The rows come from 7 hidden closed curves, with some noise, and rows from the same curve form a group. Each curve winds through 6 dimensions. The rows are also pushed far along 4 directions, which tell nothing about the answers.
Known rows, each followed by its group:
[ 21  -3  25   0  -1  31  20  11  32   2  -3 -15  26  14 -21 -13] | Q_19
[  2 -17 -37 -18  -4 -20 -35  52  14 -16 -31 -12  34 -26  -5  30] | Q_691
[ 10 -23  45 -17  -1  12   2  -5 -19  16 -19   2  32  23 -21  -4] | Q_132
[  0  19  24 -10  14  31  19 -35  11   2  14  18  -9  16 -17 -26] | Q_691
[ -9   0  24 -32  19  23  -8  12  -2  -3  -7  14  37 -10 -23  -2] | Q_774
[-12 -12 -37  26 -10 -23   8  -3 -14  -7  10 -15 -19  -7  21  10] | Q_132
[-41  15 -12   9  10  -8 -22  12 -12 -10   2  18  -7 -24  20   7] | Q_774
[-16   8  -2  15   1 -29  -7 -19 -30  -7  11  11 -32  -1  27  -8] | Q_432
[  5  13 -26  11  -3   8  28  10  62 -19  15  -5  16  13 -17 -12] | Q_691
[ 45  -5  10   5 -12 -14  -9 -29 -41  25 -18   6 -23  30  -3 -22] | Q_19
[ 23 -10 -23  -4  -6 -17 -12  60  22 -25 -13 -21  46 -20  -8  16] | Q_19
[ 30  -2  36 -24   0  15   0 -18  -9  15 -17   5  23  24 -34 -10] | Q_309
[ -6  -7  -5  10   2 -12  26 -20  -5  -2   3 -11 -36  12  24 -29] | Q_309
[  5  16  20  17   5  27  29 -59   3   6  33   6 -53  15   6 -25] | Q_691
[ -2   4 -15   4  -6   1  12  35  59 -18   6 -21   5 -15  11  10] | Q_132
[ 42 -15  21 -24  -7 -11 -20  -4 -37  15 -30  10  30  23 -28  -3] | Q_426
[ 10  -4  33 -16   3  20  -1 -10 -18  21  14  18  13   7 -18  10] | Q_309
[ 24  -1  27   9   1  39  21 -40  22   3  15   1 -16  25 -18 -21] | Q_774
[ -9 -17  33 -16   6   7 -31  12 -48  23  -7  18   9 -16   7  18] | Q_132
[-53   1  15   6   9  18  14   7   3   2  15   2   2 -18  17  17] | Q_432
[-18   0 -28   8   5   0  10 -21   2   4  14   6 -46  -4  22 -11] | Q_309
[ 29  15 -23  13 -10 -24   7 -11  28 -11   5 -15  -9  24  -9 -20] | Q_432
[ 18  -7 -21  -2  -3 -29 -10 -21 -57   8   0  12 -14   6   1  -7] | Q_132
[-22  24   5   0  11  13   8 -12  36  -6  13   4  -2  11 -10 -17] | Q_432
[  7 -19 -32   9 -13 -49   3  -6 -54  15  13  -1 -29   4  28   4] | Q_132
[-34  16 -21   7  12  26 -12  16  38 -23  -1   4   6 -28  -3  10] | Q_132
[ 23 -16  22   0 -12  14 -16  10  -7  21 -19 -10  19   6 -15  16] | Q_19
[-51  -3  -6 -10  19  38   7   4  33  -7   7   7  26 -12 -19  10] | Q_774
[-45  17  45 -10  22  24  12 -16 -37  17  18  23   3  -8   4  -6] | Q_691
[ 62 -15  10 -14 -11 -20   2 -33 -34  19 -16   9  -9  43 -18 -30] | Q_309
[-11   4   8   7   6  27  21  -2  18   3   2  -2  11  10 -12 -17] | Q_691
[-14  -2   9  -7  14  15   3   9   8 -20  10  -3  23 -17  -9   4] | Q_774
[ 57  -8  24 -18  -5 -16 -11  -9 -29  -2 -12  10  16  20 -22 -13] | Q_19
[-16 -11   1   7  -4 -12  17  -8 -20   1   4   1 -12   1  17   1] | Q_432
[  6   0 -19   7  -8 -22 -29   2 -32  10  -9  10 -17  -8  14  11] | Q_309
[-47  17  -2  -5  22  20 -26   8  -8  -8   7  20  -3 -37  10  13] | Q_432
[ 25 -19   9   5  -7   3   8 -17  -3   8  -9 -18 -18  15   2 -10] | Q_309
[-42  21  -8  32  -5 -10  -2  11  -4  -3   0 -11 -13 -17  30  15] | Q_691
[ 15  -9 -19   6  -4 -14  15 -28 -19   8  23   5 -29  14   5 -10] | Q_426
[ 10 -13 -16   8  -5 -27   9   2 -14  -4   4   1 -23   5  24 -19] | Q_19
[ 29   5 -47  28 -23 -31  -8  -9   5 -12  -1 -19 -32  -3  12  13] | Q_19
[ 12  14 -13  13 -14  -8   4  19  27 -16  -4 -25  22  -7 -10  19] | Q_309
[ 12  -3   0  26 -21 -36  -1  -1 -33  11  -9 -11 -10  15  20   1] | Q_691
[-18 -10   1  12  -1 -13  13 -21 -27  17  13   9 -43  11  34 -17] | Q_309
[-27  14 -38   9   1  -5   2   2  -8   8   2  -1 -20 -15  14   6] | Q_774
[ -4   5 -17   1   2  -6  26 -12  16  -8   8 -10 -12   7   2 -14] | Q_691
[  2  -4   0   1   3 -16   2  13 -27  -6   4  -4  -2 -15  17  -2] | Q_19
[ 32   6   3  10 -11 -15  19 -51 -18   0  13  -8 -36  19   1  -7] | Q_19
[ -5 -19  -8 -26  10   7 -18  34  -4  -1  -4   9  36 -19 -13  14] | Q_691
[  2  -4 -14  -2  -1   1  20 -17 -10  15   2  -5 -17   9   1 -11] | Q_774
[ 12 -18 -21   8 -17 -27 -12  51   2 -18 -10 -25  38 -23   4  38] | Q_432
[ 23  11 -24  29 -16 -20  -4 -15 -10  -8  -4 -12 -28   0  12   1] | Q_426
[-29  -8 -10   1  -1  -5 -24  58  20 -18  -5 -10  44 -34   4  41] | Q_432
[ 17   4  -2  -6   0  -7 -36  23 -19  -4 -14   9  14 -19  -2  14] | Q_132
[-17  -7  19  -7   8   4 -16  11 -50  21 -16  14  18  -4   1  -2] | Q_691
[  1  -4 -10  21  -8  17  30 -12  40   8   6 -16 -23  21   4 -17] | Q_19
[-32  -7 -30   9   1 -13   5  10  -8   0  21  -3 -14 -21  23  17] | Q_132
[ -4 -26  32 -38  18  37 -13  15   7  11 -13  21  32   1 -22  -7] | Q_309
[ 40 -13  -8   1 -20 -35 -12  22  12  -7 -26 -11  26  25 -12  -3] | Q_426
[ 55 -18  20 -17 -19 -22 -23  -4 -11  12 -38   1  21  34 -24  -1] | Q_691
[ 15   0 -39  14  -7   3  14   1  67 -14   8 -21  -8  13  -9 -10] | Q_432
[ -8  -9  37 -25   6  14 -22  19   8  11 -23  19  43  14 -22   0] | Q_426
[-27  17  12  -8  21  22  -3 -12 -13 -11  12  18  -7 -23   2  -2] | Q_432
[ 13  -9  18 -18   7  15 -16 -18 -27   6 -11  19  27  14 -34  -5] | Q_774
[ 34  -8  35  -5 -11   5 -22   7 -25  21 -20   5  34  17 -24  10] | Q_774
[-52   2 -24  17   5   5  10  27  33 -15  11 -18  -9 -29  28  17] | Q_309
[-68  12  17  12  14  26  -7  12   7  -7  -5   2   1 -29  21  15] | Q_132
[ 23 -16  13 -22   6  10 -23 -16 -16  14 -14  19   0  16 -18 -13] | Q_432
[  5  -5 -18  19 -10 -12   1  -1  15 -11 -11 -21 -25  -3  20  -3] | Q_426
[ 34 -12  -5   2  -8 -25 -10 -23 -44  18  -8   9 -43  14  20 -21] | Q_774
[-25  17  -9  11   1 -25  -4  15  -1 -16  -4  -6  -3 -12  22  -1] | Q_426
[ -4 -13 -31  12 -10 -23  -8  18  19 -11 -13 -15 -12  -3  20   2] | Q_426
[-30   1  36 -18  25  65   0   2  21   7   7  12  12 -18 -13   0] | Q_19
[ 26   1 -21  16 -16 -19   9   1 -17   0   0 -25   7   1  -5  11] | Q_774
[-42  -1 -42  26  -3 -10  21   8  22 -12  19 -21 -27 -22  32  18] | Q_426
[ 17  -8   5 -21   2   8 -41  24  -8   0 -28  17  49  -3 -34  14] | Q_774
[-31  18   7  -7  13   2  12 -16 -19   6  11  14 -12  -5   8  -7] | Q_309
[ 42  16  12   8 -12 -17  10 -15  -9   8  13   2 -25  18   7 -16] | Q_132
[  5 -19  26 -16   5  16  -2 -18 -10  12 -25  -2  -8  11  -2 -13] | Q_426
[-26  17  -9  19  -4 -10  27  -8  21   5  23  -1 -38   6  31 -10] | Q_132
[ 10  -6 -46  17  -9 -24   3  -9 -19   3  -2 -16 -43  -7  25  -5] | Q_19
[ 13  -4  35 -16   3  22 -23 -12 -16  24 -16  24  12  16 -20  -1] | Q_309
[-16  17  -5  22  -3  -2  14 -26 -21   7  22   4 -28  -1  14   4] | Q_426
[ -9 -13  -7  -3   1  31   0  17  22   6  -4  -5  14 -14  -8  18] | Q_432
[ 28  13 -19  28 -19 -32 -14  14 -19 -10  -1 -14  -9 -12  16  12] | Q_774
[ 35  -2  18   5  -5  -5  22 -31 -10  -5   7 -15 -19  18   0 -22] | Q_426
[-15  13 -30  34  -9 -17  10   6  14 -11  22 -16 -40 -20  38  11] | Q_132
[-41  24 -11   3  19  12  -2   2   1 -23  16   9  -9 -38  13   8] | Q_432
[ 12 -13  15  -6   0  12 -11 -16 -16  24 -16  17  -5  23  -9 -17] | Q_691
[  2  -6  -8  10 -12   9  -2  23  24   5 -11 -26  21  -6  -8  25] | Q_19
[ -3  20  29  17   4   6  27 -64 -15  12  13  12 -55  33  15 -42] | Q_426

New rows. What belongs after each?
[-21  31  12  24   1   0  21 -38  -1   2  26   6 -43   8  20 -11] | Q_691
[-46   2  17  -2  12  24  -4  21  -2  14   9  21  24 -10   1   9] | Q_691
[  2   8 -28  12  -3 -17  31 -42  10 -14  24  -8 -51   7  16 -12] | Q_19
[ 34 -12  -1  16 -22 -13 -19  22   3   1 -25 -18  19   9  -6  15] | Q_691
[ 26   1  21 -17  -5  -1 -32  28   0  -7 -32  -5  50  -5 -28  21] | Q_691
[ 43 -16 -33  -2  -9   2  18   9  46 -17   5 -18  13  11 -23  -9] | Q_691
[  1  -6 -12 -18   0  16 -21  34   4  14 -19   0  31 -18 -18  24] | Q_774
[ 23 -20   6 -10 -10   5   8 -15   2  16 -18  -1   9  28 -20  -5] | Q_426
[  8  -8 -45   2  -9 -35 -22  21   1 -12  -3  -4  -8 -16  14  18] | Q_691
[ 13  17 -23  13 -13 -14  -4  12  20  -7   1  -3   9   2  -7  11] | Q_309
[  3  -7 -41   6 -13 -38  -7  36  -9 -12   0 -23  11 -25  13  30] | Q_309
[  7  -7 -21   8  -4 -36 -18  19 -31 -26  -2 -11  22 -19   3  17] | Q_774
[  3 -15  22 -17   9  -2 -23  13 -35 -11  -7   7  42 -13 -17  12] | Q_774
[-54   3  29 -12  20  16  15  -9 -17  22  11  20 -24  -5  27 -13] | Q_774
[  8   3 -19   8  -5 -25 -13  40  11 -23  -1 -11   4 -24  20   9] | Q_774
[ -4 -20  10  -2  -8  -2   4  -3 -13  18  -8  -4   5  10   0  12] | Q_426
[-29  23  -3   3  10  43  -4  26  60  -8  -6   2  26 -13 -17   5] | Q_19
[  1  -5   9 -11  11   3  17 -48 -15  17  11  22 -37  30   2 -39] | Q_426
[-23   7   1   7   0 -12 -28  12 -57   7  -4   6   1 -33  17  34] | Q_426
[ 20  -5  39   5  -6  23  39 -37  19   8   6  -6   8  44 -26 -24] | Q_132
[ 15  -8   4 -10  -2   6 -14  24 -22   0 -13  -5  32 -21 -12  23] | Q_432
[  0 -14   6 -11   6   8  12 -36  -6  18   9  16 -34  20   3 -21] | Q_691
[ 17 -10  27  -5  -9 -18  -6  13 -37  15   1  -1  13   1   6  13] | Q_132
[ 51 -16 -30   8 -28 -35   4  27  18  -1 -15 -37  26  20 -15   8] | Q_432
[ 28   1   4  13 -15  -9   1 -20 -17  28  -4  -9 -18  28  -3 -11] | Q_432
[ 20  -5 -25   5 -11 -29   8   2  31 -13   4 -21   0  20  -4 -11] | Q_432
[-16 -22  18 -22   1  -9 -26   1 -62  32 -28  20  11   0   2  15] | Q_426
[ 36 -15  33 -13  -1  32  11 -24  11  20 -21   7  16  46 -37 -32] | Q_691
[ -6  12 -37  23 -15 -47  -3  -8 -10  -6  -9 -11 -37   1  32   1] | Q_691
[-23  -5  22  -3   3  -4 -36  22 -39   6 -26   2  10 -26  16  23] | Q_426
[-51   5 -23  -5  17  12  11   8  14  -5  26   9  -2 -23   8  12] | Q_426
[ 25 -11 -46   2 -17 -52 -11  21  -9 -12 -23 -21   2  -3   9   7] | Q_691
[ -6  -5  12 -13  11  46  12  22  45   0  -6  -7  31  -3 -22  -8] | Q_19
[-35 -13   7  -4   3 -16  -5  16 -46   0  -3   8   9 -24  24  22] | Q_432
[-32  -8 -12  -3   8  -1  12  -8   1   6  -1   0 -25  -1  21 -14] | Q_309
[ 42  -1  21  -2 -11 -22  -6  -9 -28   2  -8   7   6  22  -7 -10] | Q_19
[ 10  -7 -12   2  -1   1  -8 -10   6   8   0  -1 -17   8  -2  -7] | Q_432
[ 21 -13 -12  -9  -7 -29  -7 -17 -57  20   0   2 -21   1   9   6] | Q_309
[-17   2  -5  -1   5  21 -21  53  43 -19   1  -1  41 -31  -8  29] | Q_309
[-2 -6 23 -1  5 35  3 16 30  3  0  1 16  2 -9 -4] | Q_19
[-19  -8  -5 -22  15  -8 -28  17 -13  -1 -11  20   5 -12   7  -4] | Q_426
[ 45   8   9   8  -8  10   1   2  23 -11   1 -10   6   7 -15  -6] | Q_774
[ 41   0  26  -9   3  23  -1  -9  14   0  -2   5   0  12 -17 -18] | Q_774
[ -1 -22  20 -29  16  32  -6  -4 -11   0  -7  19  14 -11 -15   1] | Q_432
[  9   0 -16  24  -8  16  16  15  51 -13   9 -23  -3  -2   3   0] | Q_19
[-26   5 -19   1   9  16   3  46  35 -15  -2 -14  25 -29   3   9] | Q_19
[-32  18  56  -7  18  49  10  -2  24  -2  14  13  27  -2 -18  -2] | Q_774
[-32  11   2   9  13  20  20   0  41 -11  15  10 -10   3  10 -22] | Q_309
[ 17  -6 -41 -16  -2 -20 -23  47  30 -27 -17 -13  45 -17 -21  17] | Q_432
[ 36   0   1  -3  -1  27  16 -11  24 -11  -1  -6  13   5 -28  -7] | Q_432
[-26  14 -22   4   8   9  -1 -13  -6   4   2  -2 -27 -18  12   3] | Q_19
[ 12  -3 -11  -4  -2 -11 -28  37  11 -16 -25  -1  28 -10  -4   4] | Q_309
[-10   4  33   3  12  30   5 -39  -6   5  13  20 -19  13  -4 -20] | Q_774
[ 49   3 -32   9 -20 -17  11  -6  37 -13 -16 -24  -1  24 -18 -11] | Q_309
[ 25 -18  24 -29  -6 -15 -32   0 -38  11 -21  13  27   5 -19  21] | Q_19
[ 42  -6  12  -6  -9  12  19 -16  14   9  21   3   8  25 -27  -2] | Q_309
[-76   8 -14  16   9   0  12  18  11 -12   7  -8  -5 -30  33  16] | Q_132
[-29   0 -16  -9  13   8 -15  19 -13   5  -9   2  -1 -29  11   8] | Q_19
[ 30 -15   6   0 -18 -47  -6 -11 -41  10   0  -4 -13  15  13   8] | Q_691
[ 33 -11  38  -5  -2 -12  -3 -13 -40  -3  -1   2  14  14 -11 -10] | Q_774
[-19 -10  20 -13   2  -2 -29  29 -11   8 -35   5  31  -4   0  10] | Q_309
[ 16  17  22   6   3  -5  19 -43 -25   5  25  15 -25  24  -1 -30] | Q_426
[ -6  11 -12  11  -5 -18 -35  25 -39  10 -21   3   4 -21  15  15] | Q_19
[ 48 -23  13 -12  -9 -18   0 -24 -29  22  -8  18 -10  42  -9 -29] | Q_309
[ -9  -4  25  -8  14  28  20 -17  17  -4  15  -2  -7   2  -4 -16] | Q_426
[ 29   1  -6  10 -15 -43  -1   2 -18 -11 -12 -15  -3  12  10 -10] | Q_426
[-54  20  35   8  17  38   8  -2  19   0   5   4  -4 -12  11  -2] | Q_309
[ 41  -7  42   3  -9  27  19 -28  -2  11   0  -1   7  27 -24  -9] | Q_432
[ -3   3  12 -11   8   2  16  -1  -5  -3  11   6   8   1  -4 -12] | Q_309
[ 20   0 -11  18 -21 -50   4  -6 -47   9  -7 -15 -19  12  22  -1] | Q_19
[ 31 -23 -34  -4 -16 -34 -11  21   7 -11 -22  -7  17  11  -6   4] | Q_432
[ 13   3 -28   7 -18 -24 -16  23   2  -2 -13 -19  15 -10  -3  33] | Q_309
[-26 -21   6  -6   3   3  -5  -6 -36  21  -4   5 -11  -8  14  14] | Q_426
[ -1 -20  22 -20   5  22 -29  11 -16  25 -28  22  27  11 -18  -2] | Q_691
[ 41 -21  -6   4 -18 -16  18  13  11 -19  -6 -22  25   7 -11   8] | Q_432
[  3   5  15 -11   6  -2 -18  13   1 -11 -17   3  16  -4  -3  -7] | Q_426
[  6  17  16  11  -2  12  -8  -6 -19  10  -5  -1  -2  -3  -2  -1] | Q_19
[-20  15 -22  18  -7 -20  -3  11 -19   1  20  -5 -12 -25  22  30] | Q_309
[  5  10 -38   9  -4 -34  -8   1 -39  -3  16   7 -14 -16  13   9] | Q_132
[-26 -17  31 -10   9  16  -1   1 -18  18  -1   6   0  -3  10   1] | Q_309
[  2   7 -27  19  -3  -7 -11   1  -7  -8  -5  -9 -22 -17  14   2] | Q_691
[-11  -3  45 -31  18  49  10  -1  21  12 -13  14  42  17 -39 -15] | Q_691
[ 27  11 -25  16 -10 -17  15  11  55 -38  -1 -29   2   5  -2 -14] | Q_426
[-40  13   7 -14  14   4 -17  -2 -29  13 -12  19  -5 -14   9   2] | Q_309
[  3   3 -32  30 -18  -4  21   8  37  -6   4 -39  -9  -2   7  16] | Q_19
[ -4   9  43 -16  10  37   8  13  22  -1  10   2  33  -7 -19   7] | Q_132
[ 25   7 -13  18  -8  -3   3 -13  10  -9  13  -7 -21   1   2  -1] | Q_691
[ 29   5   7   2  -1   1 -15 -18 -33  12 -10   8 -17   6  -2 -14] | Q_19
[ 20  -5  -3  -5   6   3  31 -35  19 -16  12  -1 -14  26 -12 -38] | Q_774
[-30  13 -20   3   9  13  -4 -15  -8   8   2   1 -30 -19  13   4] | Q_19
[  2  14  16  24 -10 -20  19 -38 -27   7   4 -12 -39  16  22 -12] | Q_691
[ 10 -28  35 -20  -3  -3  -5   3 -41  11 -14   9  26   6  -7   9] | Q_432
[-17  -2 -19 -11   7  -7 -10  48  10 -16  13   7  35 -29   0  21] | Q_309
[ 27 -23  -9  -2 -12  -5   1   6  35  -6 -20 -16   4  21  -7  -9] | Q_426
[-41  10 -23  14  11   0   0  -7   0  -4  26   9 -36 -22  28   3] | Q_426
[ -3  13   5   3   4  -4  11 -20 -30  13  33  15 -21  -1   8  -3] | Q_132
[-38  -4  25 -19  18   9   1   5  -6   9  18  21  13  -2   1  -3] | Q_426
[ 69 -18   4   1 -19 -12   5  -9 -32   3 -11 -17   8  12 -17   0] | Q_432
[-31  20 -20   4   6 -10 -24  29  -1   3   1  -6   9 -24   8  17] | Q_432
[-15  -2 -19  -5  13  30   2   8  42 -22  -5  -6  10 -17 -13   0] | Q_132
[ 49  -1 -44   8 -14 -37  -5   9  17 -20  -1 -27   0   6  -8  -5] | Q_432
[-59   4  -7   2  14  21  14  10  35   0  15   2 -24 -21  29   3] | Q_132
[ 19 -21 -47  -8 -11 -24  -2  35  27 -19  -5 -19  31  -6 -13  17] | Q_426
[ -7 -10   6 -12   2  10  30 -23  26  10  10   6 -10  29  -7 -21] | Q_691
[-26   3 -17  14   0 -20  37 -27   2  -1  14  -9 -41  13  29 -21] | Q_426
[-28   9 -31  40  -9 -15  38  -4  20 -19  29 -26 -34 -13  36   8] | Q_432
[-28  10 -35  15   5  19  -5  27  36 -22  11 -13  10 -36   0  26] | Q_774
[-37   0  15 -16  24  45  -2 -10   9   7   0  14  -6 -15  -4  -3] | Q_691
[ -1  15 -25  36  -9  -6  10 -22   2  -7   4 -17 -48  -5  25  -8] | Q_691
[  8 -23  10 -23   3   9 -11 -15 -20  22 -19  16   0  16 -12  -7] | Q_426
[ 15  -6 -19  16 -13  -5  32  -3  49 -12  23 -19  -8  15   0   0] | Q_691
[ 34  -4  43  -2  -4  29  11 -18  18  15   6   3  -7  25 -12 -13] | Q_132
[ 12 -19  -9   8  -8  -9  -1 -15 -31   9  -5 -11 -24  -5  14   8] | Q_426
[ -5 -19  31 -17   4   6  -8 -24 -57  36 -15  26 -10  15   3  -8] | Q_432
